The rows of each matrix lie in a flat space through zero, up to rounding. After each matrix: how many dimensions does the smallest such space have?

[[ -14   51   -3   31    9  -31   22   -8   23    0   21    2    7  -45
   -30   50   -4   -6    0   39    6]
 [  51  -45   54   12  -15   25   83   18  -43  -79    1  -18  -15  -42
    19   -6   50  -63   -6    6    8]
 [  -3   54    1    4   19  -32  -40    3  -11   21   -1  -41   11  -25
   -42    2   -3   18   -2   27   -1]
 [  31   12    4   30  -21   15   67    6   -7  -48   13  -29   23  -76
   -30    7   15  -42    5   44    2]
 [   9  -15   19  -21    9   -3  -28   11  -25    2  -17  -19   -6   18
     9  -26    9    7   -7  -16   -2]
 [ -31   25  -32   15   -3  -12   11  -13   50   19   14   32   17  -12
    -8   37  -28    9    2   16    0]
 [  22   83  -40   67  -28   11   64  -12   12  -26   40  -46   41 -114
   -91   27   -2  -30   28   90    1]
 [  -8   18    3    6   11  -13  -12   -6   -1   11    6    4  -13    7
    -6   15    2    7    2    2    3]
 [  23  -43  -11   -7  -25   50   12   -1  -19  -14   -3    2   -7   25
    15  -41    8   -9   15  -23   -4]
 [   0  -79   21  -48    2   19  -26   11  -14    2  -29   28  -21   75
    66  -39    4    9  -14  -65   -4]
 [  21    1   -1   13  -17   14   40    6   -3  -29    4  -20   21  -46
   -16   -5    6  -25    2   25   -1]
 [   2  -18  -41  -29  -19   32  -46    4    2   28  -20  -18   33   26
    -6  -61  -28   29    8  -17  -15]
 [   7  -15   11   23   -6   17   41  -13   -7  -21   21   33  -40   16
    18   24   22  -21   12  -10    9]
 [ -45  -42  -25  -76   18  -12 -114    7   25   75  -46   26   16  101
    47  -50  -48   70  -20  -68  -16]
 [ -30   19  -42  -30    9   -8  -91   -6   15   66  -16   -6   18   47
   -13  -32  -39   58    4  -18  -12]
 [  50   -6    2    7  -26   37   27   15  -41  -39   -5  -61   24  -50
   -32  -49   20  -28   11   25   -5]
 [  -4   50   -3   15    9  -28   -2    2    8    4    6  -28   22  -48
   -39   20   -6    1   -3   39    0]
 [  -6  -63   18  -42    7    9  -30    7   -9    9  -25   29  -21   70
    58  -28    1   13  -13  -58   -3]
 [   0   -6   -2    5   -7    2   28    2   15  -14    2    8   12  -20
     4   11   -3  -13   -4    9    0]
 [  39    6   27   44  -16   16   90    2  -23  -65   25  -17  -10  -68
   -18   25   39  -58    9   39   11]
 [   6    8   -1    2   -2    0    1    3   -4   -4   -1  -15    9  -16
   -12   -5    0   -3    0   11   -1]]
 : 5

[[-42  -2 -19  22 -25 -23 -17 -14  51   7 -21 -16  40   7  20  28 -16 -16
    6 -27 -15]
 [ -2  11   0 -10 -21 -20  22   7   0 -23  27   4  37  32  -6   7  13  18
   29  14  36]
 [-19   0 -30 -24  10  10   6 -17   3   0 -14  32 -24 -17  -3  22 -16  10
    1   4   8]
 [ 22 -10 -24 -20   7 -17   9  -4  36  13 -11 -19  -8  -8  -6  25  -2  23
   20  13 -15]
 [-25 -21  10   7 -23   3   8  14 -17  20 -14  28  -7  -6 -14  14  -5  -4
  -31 -13  22]
 [-23 -20  10 -17   3  -5   2  12   2  24  -1   6   5  18   5   8  21  21
  -19  -3 -13]
 [-17  22   6   9   8   2 -61  -4  15  19  12   7 -15   2  21  10   8  45
    4  -4 -30]
 [-14   7 -17  -4  14  12  -4 -18  -6 -13 -11  25   1  -2 -16   8  -7 -14
    2   2  17]
 [ 51   0   3  36 -17   2  15  -6 -40 -18 -19  34 -13 -30 -11 -34  12 -10
  -11 -25  45]
 [  7 -23   0  13  20  24  19 -13 -18 -39  21   6  -9   5 -13 -31  30 -52
  -10   2  -4]
 [-21  27 -14 -11 -14  -1  12 -11 -19  21 -25  46  -4 -20  10  -5  -3 -25
  -17 -23   7]
 [-16   4  32 -19  28   6   7  25  34   6  46 -42  27  53  21  -3  11 -12
    1  25  -1]
 [ 40  37 -24  -8  -7   5 -15   1 -13  -9  -4  27 -32  -2  38 -42 -10  31
  -13 -24   6]
 [  7  32 -17  -8  -6  18   2  -2 -30   5 -20  53  -2  13 -31  13  13  10
  -23  15  38]
 [ 20  -6  -3  -6 -14   5  21 -16 -11 -13  10  21  38 -31  10   6 -22   5
   -3   0  27]
 [ 28   7  22  25  14   8  10   8 -34 -31  -5  -3 -42  13   6 -75  36 -22
    9 -44 -16]
 [-16  13 -16  -2  -5  21   8  -7  12  30  -3  11 -10  13 -22  36  20 -11
   -5  25   0]
 [-16  18  10  23  -4  21  45 -14 -10 -52 -25 -12  31  10   5 -22 -11 -57
   12 -26   9]
 [  6  29   1  20 -31 -19   4   2 -11 -10 -17   1 -13 -23  -3   9  -5  12
   17   9  16]
 [-27  14   4  13 -13  -3  -4   2 -25   2 -23  25 -24  15   0 -44  25 -26
    9 -72 -45]
 [-15  36   8 -15  22 -13 -30  17  45  -4   7  -1   6  38  27 -16   0   9
   16 -45 -48]]
 : 17

[[ -5 -27   8  22  16  16   0 -22 -13   1  12  14 -56  -6   7  -3  -3   5
  -20  22  39]
 [-27 -10  18  12   2 -34 -19 -17   6  -9 -12  41 -12 -13  44   1  -3   9
    6 -22   6]
 [  8  18   4 -29  13 -23   3  34   1   9 -19 -18  60  25  -6  -8   3 -19
   16 -26 -29]
 [ 22  12 -29  12 -25  18   1   7  -1   7  19 -10 -20 -17  -8 -15 -27   1
   15  12 -21]
 [ 16   2  13 -25  45 -31   2  48 -22  26 -20 -12  40  40  10 -43 -19 -41
   21 -24 -16]
 [ 16 -34 -23  18 -31  48  -6 -45  -6 -23  20  21 -69 -18 -12  27   4  31
  -26  26  50]
 [  0 -19   3   1   2  -6  30  16   1   0   1 -47   2  23  11   3  -2 -20
   -7 -11  13]
 [-22 -17  34   7  48 -45  16  23  -7  16 -13 -19   0  25  39 -19  -9 -29
    1 -28   8]
 [-13   6   1  -1 -22  -6   1  -7  13  -6   2   2   3  -7  13  11   5   5
    4  -5  -6]
 [  1  -9   9   7  26 -23   0  16  -6   2 -13  -4  14   8  11 -16 -12 -11
    4 -17  -3]
 [ 12 -12 -19  19 -20  20   1 -13   2 -13  10  -3 -22 -16  -9   7  -7  14
   -8  12   9]
 [ 14  41 -18 -10 -12  21 -47 -19   2  -4  -3  65  20 -38 -40  -1   7  36
   14  22 -34]
 [-56 -12  60 -20  40 -69   2   0   3  14 -22  20  -4  32  72  10  20 -20
    2 -53  18]
 [ -6 -13  25 -17  40 -18  23  25  -7   8 -16 -38  32  41   0  -2  14 -28
  -12 -15  14]
 [  7  44  -6  -8  10 -12  11  39  13  11  -9 -40  72   0 -32 -10   0 -11
   18  -6 -60]
 [ -3   1  -8 -15 -43  27   3 -19  11 -16   7  -1  10  -2 -10  22  21   9
   -9  20  12]
 [ -3  -3   3 -27 -19   4  -2  -9   5 -12  -7   7  20  14   0  21  23   3
   -5  -6  13]
 [  5   9 -19   1 -41  31 -20 -29   5 -11  14  36 -20 -28 -11   9   3  25
    2  26   2]
 [-20   6  16  15  21 -26  -7   1   4   4  -8  14   2 -12  18  -9  -5   2
    5 -10 -12]
 [ 22 -22 -26  12 -24  26 -11 -28  -5 -17  12  22 -53 -15  -6  20  -6  26
  -10   0  25]
 [ 39   6 -29 -21 -16  50  13   8  -6  -3   9 -34  18  14 -60  12  13   2
  -12  25   3]]
 : 8

[[ -24   23  -78  -28   55    3  -79  -11   -5   56   -4  -13  -44   30
   -23   69  -11    2   -2  -32   32]
 [  23  -56   35    6   50    4   45   49   41  -29   -2  -21    8  -39
    -5   -6  -38   -3   -8  -44   32]
 [ -78   35 -106   44   52  -59   34  -42   17   11  -27  -34   -1   52
    15  -31  -11   24  -35    2   17]
 [ -28    6   44  -35    6  -16   16   -3    5  -21   10   16   95   39
     4  -69    2    1  -72   36   -9]
 [  55   50   52    6  -46   22  -16  -15   17   -1   84   28  -16   13
     5   29   20  -21   37  -11   49]
 [   3    4  -59  -16   22  -79  -26   15  -31  -22  -51   26  -60   31
    24   21   22    8    0    4   22]
 [ -79   45   34   16  -16  -26  -88   -5    2   34   32  -67   70   50
   -41  -19   25  -22  -12   23  -12]
 [ -11   49  -42   -3  -15   15   -5  -11   -6   10   40   -4   50   18
    39   -2  -31   66    7   22   15]
 [  -5   41   17    5   17  -31    2   -6  -42    1  -30    5   59   47
    24  -30  -33  -25   -6   33    2]
 [  56  -29   11  -21   -1  -22   34   10    1  -50   15   21  -52   49
   -48   38   -9    8  -36  -13  -21]
 [  -4   -2  -27   10   84  -51   32   40  -30   15  -22    9   -9   34
    -7  -49  -43   16  -55    6  -15]
 [ -13  -21  -34   16   28   26  -67   -4    5   21    9  -83   11   12
     1  -16   28   52  -25  -55   28]
 [ -44    8   -1   95  -16  -60   70   50   59  -52   -9   11   20   20
     8  -42   -2   31  -50   82  -48]
 [  30  -39   52   39   13   31   50   18   47   49   34   12   20  -24
     3  -41   -6   -9  -34    3   24]
 [ -23   -5   15    4    5   24  -41   39   24  -48   -7    1    8    3
  -100   18    6  -26   24   -2  -62]
 [  69   -6  -31  -69   29   21  -19   -2  -30   38  -49  -16  -42  -41
    18    1   -1  -21   49  -30   51]
 [ -11  -38  -11    2   20   22   25  -31  -33   -9  -43   28   -2   -6
     6   -1  -17   19  -17  -11  -37]
 [   2   -3   24    1  -21    8  -22   66  -25    8   16   52   31   -9
   -26  -21   19  -79   15   11  -42]
 [  -2   -8  -35  -72   37    0  -12    7   -6  -36  -55  -25  -50  -34
    24   49  -17   15  -19  -22    1]
 [ -32  -44    2   36  -11    4   23   22   33  -13    6  -55   82    3
    -2  -30  -11   11  -22   -9   -4]
 [  32   32   17   -9   49   22  -12   15    2  -21  -15   28  -48   24
   -62   51  -37  -42    1   -4  -26]]
 : 17

[[ 16 -59  -7  56 -25  35  44 -41  40 -33 -23 -33  39  47  19 -44  28 -33
   40  -1  38]
 [-59  82   3 -30  37 -32 -42  59 -59  14   1 -10 -36 -68 -43  34 -41  38
  -73   4 -47]
 [ -7   3  30   0 -15  -6  -2  10  -7 -56  35  49 -24 -12  41  68  25   6
    3  -1  13]
 [ 56 -30   0 -40 -21  -8 -12 -15  34  29  24  46   9  39  16 -14  10  -4
   39   1   1]
 [-25  37 -15 -21  -9  -7 -37  43 -16  -9 -20 -29  -5 -29 -19  -9 -53  16
  -11 -10 -18]
 [ 35 -32  -6  -8  -7  -8   1 -13  20  25   9  22  15  29 -14 -37  10   2
   -8   2  -6]
 [ 44 -42  -2 -12 -37   1 -20 -13  22   5   5   8  13  36 -10 -42 -17  -9
   39 -18   0]
 [-41  59  10 -15  43 -13 -13  13 -37  37   0 -21 -24 -32 -23  29  -7   6
  -19  10 -28]
 [ 40 -59  -7  34 -16  20  22 -37 -14   0  -9   3  -9  -6  -3 -14 -22  -8
   13 -37  30]
 [-33  14 -56  29  -9  25   5  37   0 -29 -73 -82  27 -35 -15 -57 -65  10
  -29 -12  14]
 [-23   1  35  24 -20   9   5   0  -9 -73  22  16 -20  -7  40  64  24 -10
   26  -6  21]
 [-33 -10  49  46 -29  22   8 -21   3 -82  16 -20  -4  25  31  43  40 -36
   66  -3  21]
 [ 39 -36 -24   9  -5  15  13 -24  -9  27 -20  -4  -5 -12  -6 -23 -35  -2
   10 -29  20]
 [ 47 -68 -12  39 -29  29  36 -32  -6 -35  -7  25 -12 -18  36  14 -17  -4
   16 -41  56]
 [ 19 -43  41  16 -19 -14 -10 -23  -3 -15  40  31  -6  36 -28  -7  30  -8
    1  -8 -15]
 [-44  34  68 -14  -9 -37 -42  29 -14 -57  64  43 -23  14  -7  61  49   7
  -14  20 -40]
 [ 28 -41  25  10 -53  10 -17  -7 -22 -65  24  40 -35 -17  30  49 -27  -3
   44 -48  30]
 [-33  38   6  -4  16   2  -9   6  -8  10 -10 -36  -2  -4  -8   7  -3  -9
   16  10 -13]
 [ 40 -73   3  39 -11  -8  39 -19  13 -29  26  66  10  16   1 -14  44  16
  -69   0  17]
 [ -1   4  -1   1 -10   2 -18  10 -37 -12  -6  -3 -29 -41  -8  20 -48  10
    0 -32   4]
 [ 38 -47  13   1 -18  -6   0 -28  30  14  21  21  20  56 -15 -40  30 -13
   17   4  -8]]
 : 7

[[  2  -6  11   3  -9  -1  -6  10  -9   8  14  -4   1  -9  -6   1   4  -4
    8  -2  -5]
 [ -6 -25   2  -1 -28  13  10  22 -11  19 -23   9  -7  21   1 -16 -29  -5
    1 -12  16]
 [ 11   2  -6 -14 -10   2  -5  -9  15  -4  -6   5  12  12   5 -13   1 -20
   -4 -26  10]
 [  3  -1 -14 -70  11  16  23 -35   0  34 -31 -24  -8  37  24 -19   2  -6
    6   3  -1]
 [ -9 -28 -10  11 -77 -13 -53  42   6  -9   7  -5  23 -20 -11   3   4 -45
   -3 -35 -45]
 [ -1  13   2  16 -13   3  -4  13  13  -7   4   1   2  -5  -7   6  -7   3
    0  -4  -5]
 [ -6  10  -5  23 -53  -4  -5  29   5 -13  -2   0  21 -21 -16   4 -15 -23
   11 -15 -27]
 [ 10  22  -9 -35  42  13  29 -42  16   5 -20  -4  -8  28  18 -10   0  13
   -4   6  27]
 [ -9 -11  15   0   6  13   5  16 -12  28   5  -9 -27  10   0   5 -10  29
    3  22   1]
 [  8  19  -4  34  -9  -7 -13   5  28 -33   7  26  21  -5  -8   1  -2 -12
  -15 -25   8]
 [ 14 -23  -6 -31   7   4  -2 -20   5   7 -16  12   3  31  16 -26   3 -20
  -11 -29  34]
 [ -4   9   5 -24  -5   1   0  -4  -9  26  12 -21   1   0   1   4  14  -2
   11  13 -39]
 [  1  -7  12  -8  23   2  21  -8 -27  21   3   1 -10   6   2  -6   1  13
    9  17  11]
 [ -9  21  12  37 -20  -5 -21  28  10  -5  31   0   6 -19 -17  22   5   9
   -3   8 -42]
 [ -6   1   5  24 -11  -7 -16  18   0  -8  16   1   2 -17 -10  13   3   3
   -1   4 -17]
 [  1 -16 -13 -19   3   6   4 -10   5   1 -26   4  -6  22  13 -13 -10  -4
   -9 -10  23]
 [  4 -29   1   2   4  -7 -15   0 -10  -2   3  14   1   5   3 -10   7 -10
  -10 -13  18]
 [ -4  -5 -20  -6 -45   3 -23  13  29 -12 -20  -2  13   9   3  -4 -10 -26
  -12 -31 -14]
 [  8   1  -4   6  -3   0  11  -4   3 -15 -11  11   9  -3  -1  -9 -10 -12
    3 -15  25]
 [ -2 -12 -26   3 -35  -4 -15   6  22 -25 -29  13  17   8   4 -10 -13 -31
  -15 -34   4]
 [ -5  16  10  -1 -45  -5 -27  27   1   8  34 -39  11 -42 -17  23  18 -14
   25   4 -63]]
 : 8
